Every row belongs to one group in each of 4 separate groupings. Each group adds its own fixed numbers to the row, and there is some noise. The rows also spread widely along 13 directions, which tell nothing about the answers.
In the rows, zero is written as 128.
Some rows, each with its group in each grouping after it:
[ 87 176  88 148 142  73  83 119 101  94  91 149 135 172 155  89  78 104
 128 136 106 173 131 160 100 157 108 102 152 112 164 136 140 123 147 125
 143]
K_235 K_577 D gebev
[130 143 145 126 110 112  89 109 124  94 109 123  76 131  92 110 104  85
 153 110 126 138  86 136 120 149 160  98 182 101 179  57 114 116 100 152
 117]
K_53 K_577 N nage
[120 212  82 129 159 120  71  92 118 109  99 183 132 174 154 136 101 122
  96 142 112 138  88 189 158 113 130 133 144 117 201 137 132 151 156 123
 176]
K_53 K_892 F zuz
[128 186 139 116 160 117 197 125  91 122 179 113 184 130 109 140 176 130
 137  95 163 119  49 167 185 116 129  82 144 128 130 168 130 106 121 105
 163]
K_235 K_880 N gatan
[ 95 126 123 103 116  50 139 142  93 144 107 164 155 148 196 118 105 157
 157 147 128 176 162 163 105 144 153 121 121 121 128 132 171  95 142 126
 114]
K_418 K_921 S gatan
[100 151 116 101 110  69 142 143 100 170  95 172 135 122 191 128 110 150
 115 159 113 178 177 193  94 134 138 133  96 134 109 128 190 102 135 115
 149]
K_418 K_100 S nage
[106 141  76 155 108  89 161  87  80 107  81 186 103 154 156 105  88 106
 117 108 100 190 132 166  84 161 107 112 110 139 106 141 159  91 153 105
 119]
K_53 K_892 F zuz
[130 106 132  67 103  74 184 116  79 122  79 144 138 140 155 107 151 169
 153  99 124 178 181 160 110 140 193 121 147 126 176 110 176  97 142 119
  75]
K_235 K_880 D gebev
[146  92  96 147 126 115  87 108  89  47  98 134 134 184 188 136 128 127
 138 139 137 139 114 138 180 120 105 122 122  88 189 154 111 103 206 111
 172]
K_53 K_19 S kuz
[123 108 138 137 173 169 157 134 143 121  81  67  91  78  50 146 147 123
 142  97 159 104 120 105 181  82 116 129 161 124 149 110 144  81 109  95
 105]
K_235 K_100 S kuz
[130  84 131 117 131 129 165 121 141 120  92  75 105  72  94 119 155 119
 138 145 141 132 183 115 170 109 110 112 122 119 155 160 166 120 133 100
 123]
K_53 K_19 N zuz
[111 118 131 152 137  36  94 137 143  87 118 153 124 148 182  90 133 115
 145  90 138 152 119 149 125 154 144 142 151  99  92  95 136 140 117 130
  76]
K_235 K_921 N gatan
[122 141 160  80 116 128 168 143 132 162 103 135 134  89 146 158 150 159
 118 165 136 146 153 159 134 114 114 150  94 144 137 129 161  91 147 100
 186]
K_53 K_100 N nage
[110 120 125 158 149  98 143 154  74  59  94 172 164 146  96  90 124 158
 124  59 164 162 113 133 160 139 143 142 167 118 156  92  82 136 155 125
  77]
K_53 K_577 D zuz
[ 92 165 120 125 155 134 168 131 101 136 122 151 172 168 123 175  99 147
 167 134 147 148  61 140 147 124 107 109 123 132 145 168 119  57 168 100
 174]
K_235 K_921 D nage
[125 166 129 123 133 147 123 136 107 105  91 161 157 110 109 155 105 128
 100 181 116 157 151 158 164 118  87 135  92 126 163 174 147 161 181 100
 206]
K_235 K_921 S gatan
[ 89 146 118  93 147  76 203  80 128 147 112 172 133 136  92 116 109 110
 162 119  99 175 136 144 117 166 142 104 128 160 131 195 210 143 125  81
  80]
K_418 K_577 D kuz
[144 128 101 146 104  97 119 106  92  81  96 109  91  87 109  90 146  82
 102 123 107 146 174 171 155 137 147  83 132  97 160 137 161 182 112 132
 109]
K_53 K_577 N nage
[123 130  65 127 122  82 168 121  46  97  82 153 157 129 147 109 143 156
 112 107 118 165 190 191 167 126 179 102 117 114 173 177 167 164 152 118
  82]
K_53 K_577 D nage
[131 116 145 106 170  89  74 110 137  91 100  87 114 142 179  87 160 116
 122 132 130 125 137 127 143 111  90 134 180 106 203 107 148  84 153 108
 163]
K_418 K_19 S gebev
[128 126  98 129 100  99  71 155 144 144  90 134 103 131 179 165 112 138
 144 158 141 124 142 186 154  96 203 137 107  81 130 101 150 126 115 152
 122]
K_235 K_880 S zuz
[110 124 105  84 140  93 126  73 129 131  99 126 106 186 169 130 103 131
 192 127 119 137 102 136 113 134 159  94 171 121 199 123 165  47 140 121
 115]
K_53 K_892 S zuz
[126 173 106 142 127 144 161 144  39 112  76 173 149 129 134 132 123 144
  68 122 126 177 118 177 134 108  82 140 113 133 152 126 115  81 183 105
 196]
K_418 K_880 F nage
[143 134 143  79 167 117 163  89 130 124  71 148 112 128 133 116 172 137
 103  89 112 143 121 141 143 114 115 162 167 146 186 109 167  87 161  83
 128]
K_418 K_880 N zuz
[130 147 109 141 129 118  61 133 163 118  82 203  92 146 152 175  93 130
 124 120 132 133  88 167 150 124 178 199 115 117 127  72 123 147 139 130
 115]
K_53 K_19 D gatan
[118 100 123 145  70  96 111 156 113 124 105 105  80 120 143 127  98 114
 170 132 154 137 118 143 108 136 174  94 131  92 118  59 116  67  94 161
 111]
K_53 K_577 N zuz
[102 117 104 131 152  73 189 143 110 142 145  82 172 118 166 122 171 142
 154 124 156 132 145 168 166 109 131  86 113 114  98 203 175  94 123 106
 120]
K_235 K_880 S nage
[143 159 106  90 190 115 155  56  97 100  88  94 100 142 147 104 183 126
 119  64 121 113  95 157 157  97 141 107 206 127 223 125 173  81 128  97
 100]
K_53 K_921 F kuz
[124 139  97 146 117  98  87 116  85  84  58 130  86 143 149  95 103 100
 105 108 102 167 154 158  98 139 121 107 156  99 174  84 143  97 140 130
 129]
K_235 K_100 D nage
[164  87 147 107 103 140 174  88  88  65  90 144  98 122  86 130 150 121
 140  87 127 143 115 130 156 142 157 117 143 126 178 103 136 117 154 108
 107]
K_53 K_577 S zuz
[124 114 163 122 116  97 145 134 135 106  83 168 107  88 118 102 129 121
  99 116 121 179 171 138  98 154 105 176 116 147 112  91 155 136 143 102
 119]
K_53 K_19 D gatan
[131 165 105 153 143 121 147 125  65 105  84 166 117 119 134 121 134 120
  71  87 117 160 108 172 142 117  91 142 132 132 132 111 130  97 156  99
 157]
K_418 K_19 N nage
[141  94 133 163  98 129 152 107 116  57 112 165 109 144  87 148 108  82
 161 112 126 155  79 111 161 168 109 121  99 117 102 151 113 139 165 100
 131]
K_235 K_577 N gatan
[126 168 125 126 128 123 152 124  89 120  81 110  91  59  46  97 124 102
 103 100 119 158 176 158 135 118 149  98 158 125 163  94 166 156  83 127
  92]
K_235 K_19 N gatan
[112 161 132 115 138  72  80 164  80 106  69 182 146 151 187  97 114 171
  96 119 134 171 149 168 121 116 141 166 165 105 184  55 119 113 155 137
 129]
K_418 K_921 N kuz
[110 130  90 133 134  91 121 104 127 105 103 143 123 156 108 128  99 115
 175 124 129 145 133 140 173 142 172  83 145  95 158 163 152 164 124 124
  78]
K_235 K_100 N zuz

New rows. What belongs after each?
[ 97 198 124 152 134 124  57 176 148 144 102 190 128 113  82 151  67 133
 116 142 150 139 106 172 143 117 180 164 134 115 141  57 105 172  94 156
 123]
K_53 K_892 D gatan
[101 154 166 114 196  92 126 155 166 140 129 113 163  90 108 108 168 133
 111 127 153 120 132 141 170 102 112 147 161 128 146 140 155 146 116 105
 129]
K_418 K_921 D nage
[114 229 116 142 147 146 107 139 112 143 117 144 131 102 136 146 113 116
  63 162 130 137  96 190 133 106  74 132 106 138 127 128 132 118 132 113
 235]
K_53 K_100 F gatan
[105 129 117 166 172 121 139 142 121  93  57 154 124 107 117  95 127 132
  72  88 133 161 146 127 129 126  54 176 138 143 117 109 126 102 169  87
 131]
K_53 K_100 D zuz
[118 151 192  97 132 102 191 137 117 113 119 134 141  66  48  88 157 116
 108 105 127 170 164 146 117 150 119 122 146 151 136 117 163 161 108 105
 120]
K_235 K_577 D nage
[149 169 142  96 112 117 175 113  77 102 115 176 156 108  85 136 146 135
 107 124 121 161 147 185 167 132 176 102 121 124 171 150 164 193 137 114
 134]
K_235 K_921 D zuz
[127 157 114 119 165 105 192 105  53  97  92 104 145  96 135  88 175 130
  84  88 112 152 164 172 139 114  91  99 150 139 157 159 183 100 145  90
 136]
K_235 K_921 S gatan
[133  48 141 136 123 127 118 129 185 112 101 163 101 135 125 186 114 121
 183 142 150 128 104  98 183 128 135 184  87 118  96 138 135 119 165  93
 113]
K_418 K_19 S gatan
[134 177 132  98 112 150 173 101  97 150 125 189 112 128  62 191 101 117
 150 124 123 139  63 175 159 127 193 108 117 139 147 127 159 136 109 112
 135]
K_418 K_577 S kuz
[141  86 124  98 110  91 149  88 111 105 120 105 111 138 107 122 144 107
 188 125 129 134 142 125 178 141 183  62 153  89 189 154 167 139 122 123
  82]
K_418 K_100 N nage
[138 123 115  97 105  95  99  93 134 117  75 152  90 171 230 129 126 123
 120 150 106 156 119 161  90 132 115 154 117 119 156 107 156  59 176 115
 178]
K_53 K_880 F zuz
[128 142 132 122 121 124 188 144  75 126  98 113 128  89 121 124 153 142
 101 115 145 156 150 166 130 105 110 118 116 136 123 123 148  82 130 105
 154]
K_235 K_19 F zuz
[133 160  81 161 136  95 103 108 119 119 124 116  83 129 161 130 136  93
 125  88 136 111  76 183 152 116 163 106 144 102 114 103 142 110  89 133
 109]
K_53 K_19 N gatan
[146 160 119 136 143 113 118 121  70  62 108 139 135 141 122 108 147 128
 106  83 142 142 107 164 168 115 138 121 163 108 180 108 112 143 141 125
 129]
K_235 K_19 F gatan
[123 136 146 154 129 145 133 140 120 104 106 155 126 104  78 128 113 110
 113 120 144 153 104 135 145 132 105 140 126 126 122 106 107 131 144 115
 152]
K_53 K_880 S gebev
[131 135 125 148 157 150  97 126 165 121 102 117  88  96  61 148 126  96
 127 128 153 107 102 130 197  88 145 135 145 108 153 119 130 158 104 116
 117]
K_418 K_19 F zuz
[112 150 194  69 158 116 144 135 142 128 107 144 153 116 126 108 139 161
 116 142 140 156 136 125 114 130  81 158 159 154 178  95 142  88 160  99
 185]
K_53 K_100 S zuz
[104 107 143  93 107 101  95 156 133 109  63 155 155 134 130 123  95 158
 144 195 120 183 223 127 129 133 122 153 113 109 207 140 148 146 182 121
 152]
K_235 K_892 D nage
[134 117 129  97 104  81 124  88 116 110 124 153 115 180 178 141 120 113
 169 144 119 148  95 140 136 154 142  99 126 106 157 139 158  97 154 108
 148]
K_418 K_100 N kuz
[121 122 142 143 123  77 148 142 100 101 140  99 122 130 150 103 153 122
 149  84 167 135  97 146 127 133 141  98 152 109  97  94 125  81  98 130
 107]
K_235 K_100 F gatan
[128 118 152  98 129 122 169 110 152 128  66 179  94 105 104 142 127 129
 121 106 112 167 145 138 113 139 126 184 117 160 121 105 173 112 149  85
 113]
K_235 K_19 D zuz
[146 144  92 131  96  94 108 100  76 106 107  71  77 135 189 116 142  88
 122 138 121 127 132 186 122 113 143  55 132  83 156 125 170  79 105 134
 162]
K_235 K_100 F kuz
[102 180 179  89 120 119 192 143  88 131 126 164 157 114  52 123 105 149
 154 113 147 176 106 143 109 151 146 116 149 153 146  97 123 119 114 124
 126]
K_235 K_577 F gatan
[108 167 136 121 148  94 117 154 116 117  62 170 114 106 106  99 123 152
 102  79 131 164 149 170 118 119 167 179 169 135 151  49 133 148 109 134
  70]
K_235 K_577 F nage
[123 139 189  79 110 150 172 126 157 162 129 165 118  87  48 174 106 129
 165 153 140 153 112 134 133 137 152 137 112 153 136 113 152 130 118 113
 145]
K_53 K_19 S nage
[108 147  97 166 143  94 193 110 100 113 154 134 154 111 108 122 130  90
 129 120 131 154 122 170 165 141  99  72  91 130  68 227 173 156 126  88
 137]
K_235 K_19 S zuz
[158  73 133 127  82  85 130  90 113  65 108 124  86 127 148 110 140  78
 146 129 112 159 162 145 129 155 138  99 109  98 130 140 176 145 140 109
 119]
K_235 K_19 S kuz
[109 108 108 133 132  68 189 151  41  97  72 127 144 130 159  80 146 171
 127  54 147 173 168 156 111 125 155 111 166 117 139  90 143  60 134 122
  57]
K_235 K_921 D zuz
[134 173 157 133 105 130 118 141 119 136 139 133 108  95 117 144 119  86
 100 169 137 141  94 167 122 124  97 117  98 126 110 113 137 112 115 123
 217]
K_418 K_19 F gatan
[113 143 129 139 100 105 146 141  99 114  86 140 102  95 101 112 104 107
 123 123 118 169 149 154 106 145 126 119 119 128 109 100 147 122 115 125
 123]
K_235 K_577 N gatan
[124 168 185 109 124 140 154 139 118 120 136 116 141  82  45 130 129 106
 130 151 145 149 119 139 146 125 117  93 137 124 160 131 131 150 109 123
 169]
K_235 K_921 F nage
[150 140 163  98  86  87 181 151  27  73  98 180 150 122 108  96 152 168
 105  60 141 181 144 181 121 146 193 126 155 126 164  49 119 132 132 137
  96]
K_235 K_577 D zuz
[ 81 115 126 189 163 110 145 183 107  94  85 174 173 110  78 104 100 139
 101 112 156 179 154 113 160 136  61 161 119 130  99 149 103 148 171  94
 118]
K_418 K_100 D nage
[130 143 138 115  96 129 171 133 103 130 115 185 151 126 134 167 116 130
 121 156 119 174 120 174 131 139 114 136  69 136 102 162 150 121 174 100
 192]
K_235 K_880 S nage
[101 170 114  87  89 109 123 121  96 146  83 185 126 175 135 151  50 143
 176 160 118 187 121 159  88 146 175 114 130 119 175 107 140  96 143 144
 131]
K_235 K_880 F gatan
[142 101 184 119 136 125 168 140 143  99  92 146 112  75 104 112 175 139
  92  95 153 152 143 128 138 120  95 194 125 152 110  85 131 120 147  91
 128]
K_53 K_19 F zuz
[113 161 182  77 124 116 172 153 120 167  96 115 115  63 105 112 148 138
  96 151 133 157 160 156  92 110 107 147 129 158 137  90 176  84 103 106
 169]
K_418 K_577 F kuz
[148 119 157  62 107 115 226  89 134 166  92 165  90  96 170 169 179 154
 123 109 116 147 123 175 104 121 156 176  88 171  95 115 209  67 134  75
 126]
K_53 K_921 F kuz
[109 113 123 120 161  96 132 127 120 118  99  89 105 130 120 102 133 141
 173  74 161 127 112 114 141 116 156 118 201 114 171  72 126  62 102 132
  62]
K_53 K_19 N gatan
[ 68 143 140 144 179  75  96 178 160 134 142 114 171 148 133 109  99 144
 177 131 181 138 104 124 142 119 113 123 167 109 121 118 111  96 114 133
 125]
K_235 K_19 S zuz
[116 124  69 139 126  60 162 160  21 104  70 129 153 113 174  82 155 170
  93  90 132 164 209 194 148 110 169 114 130 112 151 130 165 121 134 126
  72]
K_418 K_577 D gatan
[ 95 175 119 114 166 119  89 115 138 122  81  78 106 112 121  88 109 104
 115 164 115 138 148 133 112 115  75 111 169 128 205 128 152  97 127 122
 171]
K_53 K_577 F gatan
[ 99 162 109 118 210 124 123 136 144 155  79  98 127 110 137 127 149 146
 107 122 139 117 129 140 169  75  86 156 167 135 176 133 153  73 141  93
 146]
K_418 K_19 N nage
[110 140 178 130 167 101 146 144 104  98 121 138 151 121 103  84 140 125
 110  96 146 159 107 121 125 139  66 131 173 136 141  94 118  89 145 101
 154]
K_418 K_100 S nage
[111 109 139 128 132  63  95 145 126  89 112 176 161 148 156 102 113 137
 137 150 135 169 165 137 150 152 118 143 122 109 140 143 141 173 165 116
 126]
K_418 K_100 S gatan
[133 175 132 132 123 134  78 142 100 109  89 129 106  97 103 108 106 109
  90 140 126 147 138 166 126 116 130 119 155 105 183  70 125 137 120 149
 164]
K_53 K_880 S gatan
[ 95 134  85 178 151  98  89 140 118  97  59 176 105 152 148 106  81 130
 109  87 133 161 119 142 116 136 117 158 151 115 121  77 113  99 147 123
  93]
K_53 K_100 D zuz
[161 125 154 125 137 134 105 106 123  57  98 181 109 168 150 146 145 132
 115  82 138 132  48 127 160 138 107 179 148 123 160  68  88  94 188 102
 163]
K_53 K_100 N gatan
